The same things were measured in two ways. Each way mixes the same 12 hidden numbers, adds some noise and spreads widely along 6 directions of its own, which tell nothing about the thing.
Some things both ways: the first way, then the second way.
[ 32, -49,  -8, -19, -43,  18, -47,  64,  18,  68,  36,  17, 102, -39, -23,
 -15,  36,  -5]
[-32,  50, -11,  18,  15,   9, -29, -40,  27,  -4, -34, -22,  11,  26,  23,
 -36,  -7,  17,   2, -48]

[ 46, -27, -11,  -6,  11,  37, -17,  19,  18,  21,  19, -15,  10,  -7, -27,
  19,  56,  -7]
[ 19,  39,  55,  45, -40,  27,  -6, -12,  69,  11, -30,  10, -37,  13, -28,
   7,   6,  40,  36, -44]

[ 12,  -1,  11, -19, -25, -11, -11,   1,  -5,   0,  17, -22,  39, -20,  -1,
   2,  -5, -20]
[  6,  -8, -18,   6,  14,  28,   3, -11,   4,   9,  14,  -5, -41,  33,   6,
  28,  10, -11,  33,   6]

[-17,  25,  11, -27, -14, -11, -16,  19, -22,  39,  15,  -6, -44, -12, -29,
  33,  -6,   7]
[  0, -28, -15,  -2,  48,   5, -17,  -2,   0, -17,  23,  -5,  32, -31, -13,
 -13,   8, -26, -28,  34]

[ -7,  39,  34,   9,  -6,  -6,  22,   7,  -6, -31,  68, -11,  38, -31, -14,
 -12,  16, -56]
[ 23, -32,  -4,  31,  24,   8,   6,   7,   0,  12,  21,   1, -18,  -2,  -4,
  16,   1, -28,   7,  60]

[ 18, -51, -28, -35,   5, -14, -37,  27, -11,  40,  23,   7,  41,   6,  27,
 -46,  10,  13]
[ 29,  -7,  12,  -6,   4,  10,   0,  -6,   2,  15,   5,  -5,   1,  -6, -15,
  12,  15,   2,  11,  23]

[ -8, -11,  25,   6, -12,  44,  -4,  -4,  61,  27, -41,  18,  28,   0, -16,
  50,   9,   0]
[ 24, -17, -16, -10,  25,   0, -13, -33,  -6,  -8,  -2, -29, -21,  17,   1,
  23,   6,  -6,   2, -14]

[ 22, -12, -29, -30,  -3, -27, -28,   4, -22,  29,  -8, -20, -45,  -5, -10,
 -10, -31,  40]
[ 17,  16,   9,  12,  -8,  25,  -8, -11,  45,   8,  -5,   7,   5,  12, -14,
 -25,  -8,   3,  -4, -20]

[-14,   5,  -8, -20,  33, -15,  44, -30,  11, -35, -23,  -1,   6,  -7,  38,
  -5, -45, -24]
[ 16,  -9, -16,  -3,  12,   0, -19,   0, -16,  15,  -4, -17, -22,   7,  -3,
  26,  10, -27,   7,   9]

[ 10,   9,   3,   7,  -6, -40,   0,  -3, -23,  -5,  24,   5, -20,  -1,   1,
 -14, -27,  -2]
[ -2, -20,  11,  14,  13,  -4, -11, -29,  20,   7,  -1,  11, -19, -31, -60,
  17, -38,  21,   9,  21]

[ -4, -12,   8, -39,  23,  -2,   8,  -8, -16,  14,  -4,  24,  28,  -1,  21,
   3,  -2,   4]
[ -8,  27,  15,   7,  -7,  15, -28, -19,  11,  38, -41,  -4, -33, -17, -52,
  16,   6,   2,  12, -12]

[  9,  -6,  -6,  13,  -3,  23,   5,  -6,  29, -22,  -8,  20,  20,  -8,   3,
   3,  17,   3]
[-19,  16,  15,  50, -18,  38,  -6, -13,   6,  50, -40,  -4, -24,  19,  23,
  -5,  -3, -12, -19, -12]

[ 26,  10,   4,  48, -18, -11,  22, -10, -42, -46,  -1,  26,  14,  19,  25,
 -24,   1,  -4]
[ 29, -20,  38,  20, -17,   5, -13, -10,  24,  -2,  23,  29, -22, -26, -25,
  18,  -7,  20,  32,  21]

[-21,  21,  12,  18, -39, -34,   3,   5,  -5,   6,  -1,  32,  44,  -6,   0,
  -1, -21, -30]
[ 18,  19,  -9, -10,  -6,  -4, -40, -35,  20, -18, -41, -17,   6,  40,   5,
 -20,   5,  36,  24, -54]

[ 17, -27, -12,   8,   5,  27, -15,  18, -23,  -2,   3,  14,  -6,   3,  14,
  -8,  31,  41]
[ 30, -17,  23,  13,  -6,  11,  -6, -10,  17,  22,  -8, -18,   2, -15,  -1,
  -5,   8, -28, -12,  10]

[-48,  22,   4, -27,   9,   3,   1,  -7,  20,  27,  -7, -18, -38,  11,   6,
  20, -13, -16]
[ -4, -45,   5, -27,  46,  15, -14, -20,  -5, -18,  31, -12,  -8, -19, -15,
  30,   5,  -1, -31,  33]

[  5,   2,   4, -31,  25,  -3,  16,  -1,   2,  41, -18,   1,  -1,  14,   0,
   4, -20,   0]
[ 56,   0,   0,  22, -29,   4,  29,   9, -10,  31,  10,  -3, -24, -13,   5,
  42,  28, -29,  31,  22]

[ 10,  -1,  -6,  42,   2,  43,  13, -14, -11, -66, -15,  25,  35,   8,  59,
  -9,  18,   9]
[ -2, -24, -15,  21,  -8, -10, -19,   7, -63,  44, -18,  -2, -44, -22,   2,
  50,   7, -40,  -6,  54]

[ -1,  26,  14,  37, -35,  -9,  -1,  -4, -23,  -3, -19,  -7,  -1,  13, -19,
  22,  10,   8]
[ 23,   0,  15,  19,  -6,  12,   6, -12,  10,  23,  -6,   1, -24,  11,   4,
   7,   2,   2,  10,  21]

[  8,   7,   3, -35, -18, -25, -32,  14, -53,  41,  27, -29, -54,  -2, -20,
  17,  -7,  10]
[ 86, -19, -31, -26,   8,   0,   5, -31,   6,  -9, -17, -36, -36,  22,   0,
  37,  34, -29,  25, -45]

[-31,  29,  11,   9,  -3, -35,  10, -15, -24,   0, -34,  -1, -17,  30,  14,
  -3, -42, -15]
[ 59, -41,  -4,  -6,  41,  32,  20,  -3, -23,  18,  45, -39, -17,  38,  34,
  40,  32, -51, -22,  33]

[ 23, -18, -54,  -7,   4,  13, -19,  39, -10, -10,  26,  -8,  31,  -9,  29,
 -48,  24,   6]
[-13,   3,  22,   2, -18,   7, -31,  -4,  -9,  26, -15,  19,  -6,  -7, -32,
  -1, -14,  23, -30,  16]

[ -1, -16,   3, -16,  10,   0,   0,  -8,  -7,   0, -36, -26, -82,  17, -16,
  35,   1,  33]
[ 36,  -3,   8,  -8, -20, -16, -14, -13, -16,  19,  -2,   4, -10, -22, -21,
  22,  -4,   1,  21,   3]

[ 10,   5, -23,   7, -28, -41,  11,   5, -43, -18, -14,   0,  -1,  -3,   3,
   3,  -4,  25]
[ 14, -25,  10,  -6, -10,  18,  11,  -5,  -2,  44,  -9,   5, -10, -11,  -7,
   8,  -3, -16,  14,  22]

[ -4,  11,  29,  -7,  -2, -17,  18,   9, -13,   7,  26,  19,  27,   7,   1,
 -16,   6, -22]
[  3,   0,   7,  -3,   8,  11, -15, -46,  -4,  11,  -3,  -2,  -5, -14, -34,
   7,   2,  22,  10,  -3]

[-21,  32,  33, -20,  -4,   8,  -6, -13, -14,  20,   9, -22, -45,   4, -21,
  40,   2, -14]
[ 50,   9, -10,  -9,  -3, -23, -37,  -9,  13, -40,  -8,   9,  -7, -14, -23,
   5,  24,  18,  31, -11]

[-29,  51, -14, -12,  -3, -35,  19,   4, -25,   0,   4,  -1,  13, -27,   8,
  22, -38, -30]
[-18,   0, -19,  -8,   5,   2, -30,  -3,   9,  12, -38, -22, -25,  13, -39,
  20,  -3,  -3,   4, -13]

[ 28,  -2,   0,  -1,   9,   3,  30, -17,  23, -29, -20,  -4,  24,  -7,   7,
   2, -12, -11]
[ 12,  -2,  27, -11, -14,  43, -12, -36,  59,  -9,  20,  11, -30,  35, -40,
  10,  -3,  37,  36, -52]

[ 21, -26,  12,  37, -14,  11,  43, -33,  -2, -74, -44,  10,  30,  -2,  20,
  11,  17,  26]
[ 31, -22,  -1, -13, -39,  -3,   5, -12,  -3,  28,   1,   3, -35, -10,  10,
  44,  -4, -11,  77,   3]

Other things, the second way, with their names:
<357>: [ -3,  19,  11,  38,   9,  -2, -20, -18, -14,  28, -15,  14, -28, -24, -46,
  25, -22,  21, -26,  33]
<315>: [  9,  38,  32,   4, -39,  26, -19, -15,  47,  18, -32,  -8,   2,  16,  14,
 -18,  16,  17,  43, -45]
<438>: [ -2,  17,  -5,   1, -17,  11, -28, -28,   0,  14, -30,   9, -18,   1, -49,
   7,  -3,  23,  -4, -37]
<183>: [ 26,  21,   7,  20,  33, -11, -25,   9,  28, -31,  -9, -31,  51,  10,  34,
 -42,  26,   0, -20,   7]
<405>: [ 38, -53, -19, -63,  10,  -1,   8,   3,   3, -10,  11, -10,   7, -30,   9,
  32,   2, -18,  18,  21]
<32>: [-31,   5,  18,  10,  37,  19, -10,  -2,  18,   0,   7,   8,  12, -29,  12,
 -21,  -7,  -1, -27,  31]
<246>: [ 32,  16,   2, -23, -29, -33, -29, -16,  28, -28, -15,  -2,   8, -12,  -1,
   2,  -7,  36,  59, -20]
<469>: [ 25,  19,  11,  23, -40,  11, -14,   0,  -3,  26, -30,   5, -20,  18,  -6,
   2,  45,   4,  37,  -8]
<351>: [ 21, -13,  -7, -15,   2,  31,  14, -28,  29,  16, -21, -22, -53,  26,  -7,
  43, -14,  -4,  -6, -32]
<480>: [ 22,   2,  11,   4,  10,  20, -33,   1,  51, -17,  -3, -21,  31,  39,  -1,
 -41,  18,  -2,  -4, -19]
<282>: [ 52,   1, -41, -20,  14, -31,  -5,  15, -35, -10,   0,  -3,  15, -24,  13,
   9,  31, -23,   6,  40]
<389>: [-34,   2,  14,  24, -13,  -3, -26,  25,   9,   4,   8,  32,  -5, -35, -14,
   7, -17,  16,  22,  54]
<397>: [ 14, -29,  15, -19, -15, -13, -44, -19,  17, -19,  -7,  11,   5, -16, -17,
  -4, -19,  23,  23, -14]
<396>: [ 12, -10,  -4,  -3,  -2, -11, -26,  -4,  15, -16,  -2,  -2,  23,  -2, -16,
 -17,   4,  11,  20,   8]
<341>: [  3,  -1,  -5,  42,  39,  20,   4,  -2, -11,  23,   7,   0,   6,  -8,  13,
 -11,   4, -29, -45,  38]
<466>: [ 13,  -5,  23,  -2,   7,   5, -14, -11,   0,   5,  35,   1,   4,  -8, -29,
  12,  16,  15,  38,  27]
<426>: [ 34,   3,  -4,  26,  -1,  19,   1, -37,  25,  11, -15, -23,  14,   9,   2,
 -21,  21, -22,  19, -43]
<338>: [ 33,   4,  -8, -31, -38, -23, -22,  -7,   4,  -6, -12,  13,   9, -28, -21,
   9, -20,  10,   5, -21]
<425>: [ 33, -36,   7, -19,  36,   2, -13, -73,  10, -18,  -4, -35, -48,  -3, -55,
  52,  -3,  20,   2, -39]
<472>: [  3,  -9,   6, -13, -20,  14,   5, -26,  23,  21,   5,  -8, -33,  -7, -51,
  50, -20,  12,  32, -24]
<273>: [-24,   7,  18,  51,  57,  29, -37,  17,  40, -11,  21,   4,  45,  23,  -4,
 -76,  -5, -15, -78,  39]
<287>: [ 19, -28,  36,   2,  13,  26,   8, -15,  36,  27,  -1, -27, -52,  14, -23,
  42,  -6,  -3,  12,  11]
<392>: [ 54,   4,  20,  26, -21,   3, -12, -25,  49,  -7,   9,   2,  -8,  25, -19,
 -14, -13,  15,  22, -26]
<34>: [ 16,  16, -23,   3,  27,  -1, -22,  -5,   4, -18,  -9, -11,  17, -12,  11,
 -11,  30, -12,   0,  12]
<479>: [ 19,  11,  -2,  16,  -5,  -6, -20, -13,  18,   5, -42, -40,  -9,  32,  -4,
   5,  12,   3,   3, -29]
<259>: [ 12,  19,   9,  22, -16,  19,  -3,  -9,  22,  22, -48,  -7,  -8,  12,  20,
 -17,  14,   1,  -5,  -6]
<167>: [ 20,  19,   8, -10,   5, -14, -20, -32,  19, -19,  -3, -20, -29,   5, -24,
  35,   4,  35,  51, -34]
<402>: [  0,   1,   1,   6,   6,  15,  10,  20,  12,  24,  -5, -18,  11,  15,  20,
   5,   9, -10,  15,  32]
<478>: [-11,  -7,  36,   4,  23,  14, -17, -22,  15,   9,   1, -29,  -6,   0, -23,
  23,  -6,  18,  -9, -11]
<131>: [  8,  -7,   3,  13, -10,   4, -18,   2,   4,  11,  -2,   1, -22,  -4, -30,
  29,  -3,  -2,   5,   6]
<85>: [-28,  -5,  42,   4, -29,  10, -36,  -1,  36,  -1, -14,   7, -30, -15, -19,
  33, -21,  33,  20, -12]
<363>: [ 32,  -4, -21,   9,   8, -11,  -2,  -6, -10,  -5,  -8,  -5,  16,  12,  25,
  -9,   8,   7,  16,  20]
<123>: [ 22, -36,  32,   6, -54,  21,  17,  -9,  33,  21,   3,  -2,  -7, -22,  26,
  22, -14, -17,  19, -11]
<355>: [ 38,  -7, -25,  -6,  14, -13, -19, -27, -17,  -9,  -5,  -3,  17, -10,  -8,
  -7,  14,  -9,  10, -22]
<89>: [ 13,  -4, -19,  -5,  39,  33,  12, -30, -14,  19, -15, -44, -11,  25,  23,
  12,  27, -26, -43, -10]
<407>: [ -8, -70,  26,  13, -14,  -4,  -9, -12,  24,   6,  28,   2, -46, -33, -54,
  49, -38,  -9,  27,  40]
<464>: [  4,  -8,  12,   5, -13, -11, -21,  15,  16,  -1,   3,  34, -14, -22, -47,
  19, -30,  28,  21,  23]
<292>: [-19,  24,   2,   7,  41,   3, -34,  -5,  -3,   3, -19, -23,  42,   3,  35,
 -38,   9,  -3, -30,  19]
<309>: [ 26, -49,  30,   4,  54,  44, -11, -29,   9,   2,  40, -10, -20,  -7, -18,
  16,  19, -26, -32,  14]

Some of these things the first way, each followed by its name:
[-29,  12,  17, -11, -18, -31,  15,  -6, -31,  17, -28,  17,   8,   4,  -6,
  17,  -6,   4] -> <315>
[  9,  -7, -10,  -5,  -3,  10, -21,  33,  -8,  -4,  39, -10,  21, -34,  -9,
   1,  29,  -8] -> <480>
[  8, -17,  10, -16,  -2, -24,   6,  15, -24,  17, -16,   0,  11,  19,  10,
  12,  -4,  -7] -> <466>
[ -2,  23,  29,  -6, -15,  16, -19,  19,  10,  26,  34, -14, -18, -12, -56,
  18,  34,  -9] -> <341>
[  0, -16, -29, -24,  -3, -30, -25,  22, -30,  18,  31, -38, -15,  -8,   3,
  -4,  10, -10] -> <287>
[ -1,  -9,  22, -11,  12,  32,   2,  -7,  13,   0,  26,  12,  52, -13,   8,
 -14,  29, -10] -> <34>
[ 36, -14, -10,  43, -17, -17, -10,  -2, -36,   8, -21,  48,   5,  42,  44,
 -10, -26,  11] -> <425>
[ 30, -28, -22,  23,  -8, -36,   1, -29, -34,   4, -86, -16, -57,  48,  26,
  37, -47,  27] -> <167>
[ 59, -55, -54,  51, -19,  27,  -5, -22,  -4, -38, -78,   0,   2,  22,  27,
   8,  24,  74] -> <32>
[ 12,  -8, -18,  37,   1,  -3,  12,  16,  -6, -13, -26,   5,  -8,  15,  -2,
  23,  25,  -6] -> <478>
[ -6,  10, -20,   2,  23, -12,  11,   5,   3, -11,  18, -12, -11, -11,  16,
   3, -15, -31] -> <479>
[ -3,  -3,  -4, -18,  -2,  15, -20,   0,  44,  11,  -5, -26, -32, -21, -40,
  40,  16,   3] -> <464>
[-35,  10,   1,   5, -32,  -2,   5, -11,   0,   5, -27,  11,  15, -13, -14,
  18,  16,  31] -> <405>
[ 11,  -3,   3, -23,  36,  17,  32,   6,  34,  -1,  12,  -5,  31, -26,  -7,
  -6,   7, -14] -> <472>
[  0,  38,  11,  -3,  -1,   7,  10,  -2,   1,   6, -11,  12, -15,  -2, -20,
  27,  -5,  -1] -> <438>
[ -8,   6,   1, -28,   5, -27, -54,  13, -32,  42,  46, -27, -59,  20,  -9,
 -33, -10,  -2] -> <357>
[ 20, -12,   0,  -4, -21,  47, -54,  40,   4,  38,  14,  -1,  12, -17, -28,
  30,  47,  19] -> <131>
[-30,  30,  44, -31,   7,   1,  25,   1,   7,  15,  16,  18, -13,   3, -17,
  31,   4, -44] -> <309>
[  9, -38,  -9,  -5, -11,  -1, -30,  -8,  42,   3,  -1, -25, -18,  -2, -10,
   4,   9,  12] -> <363>
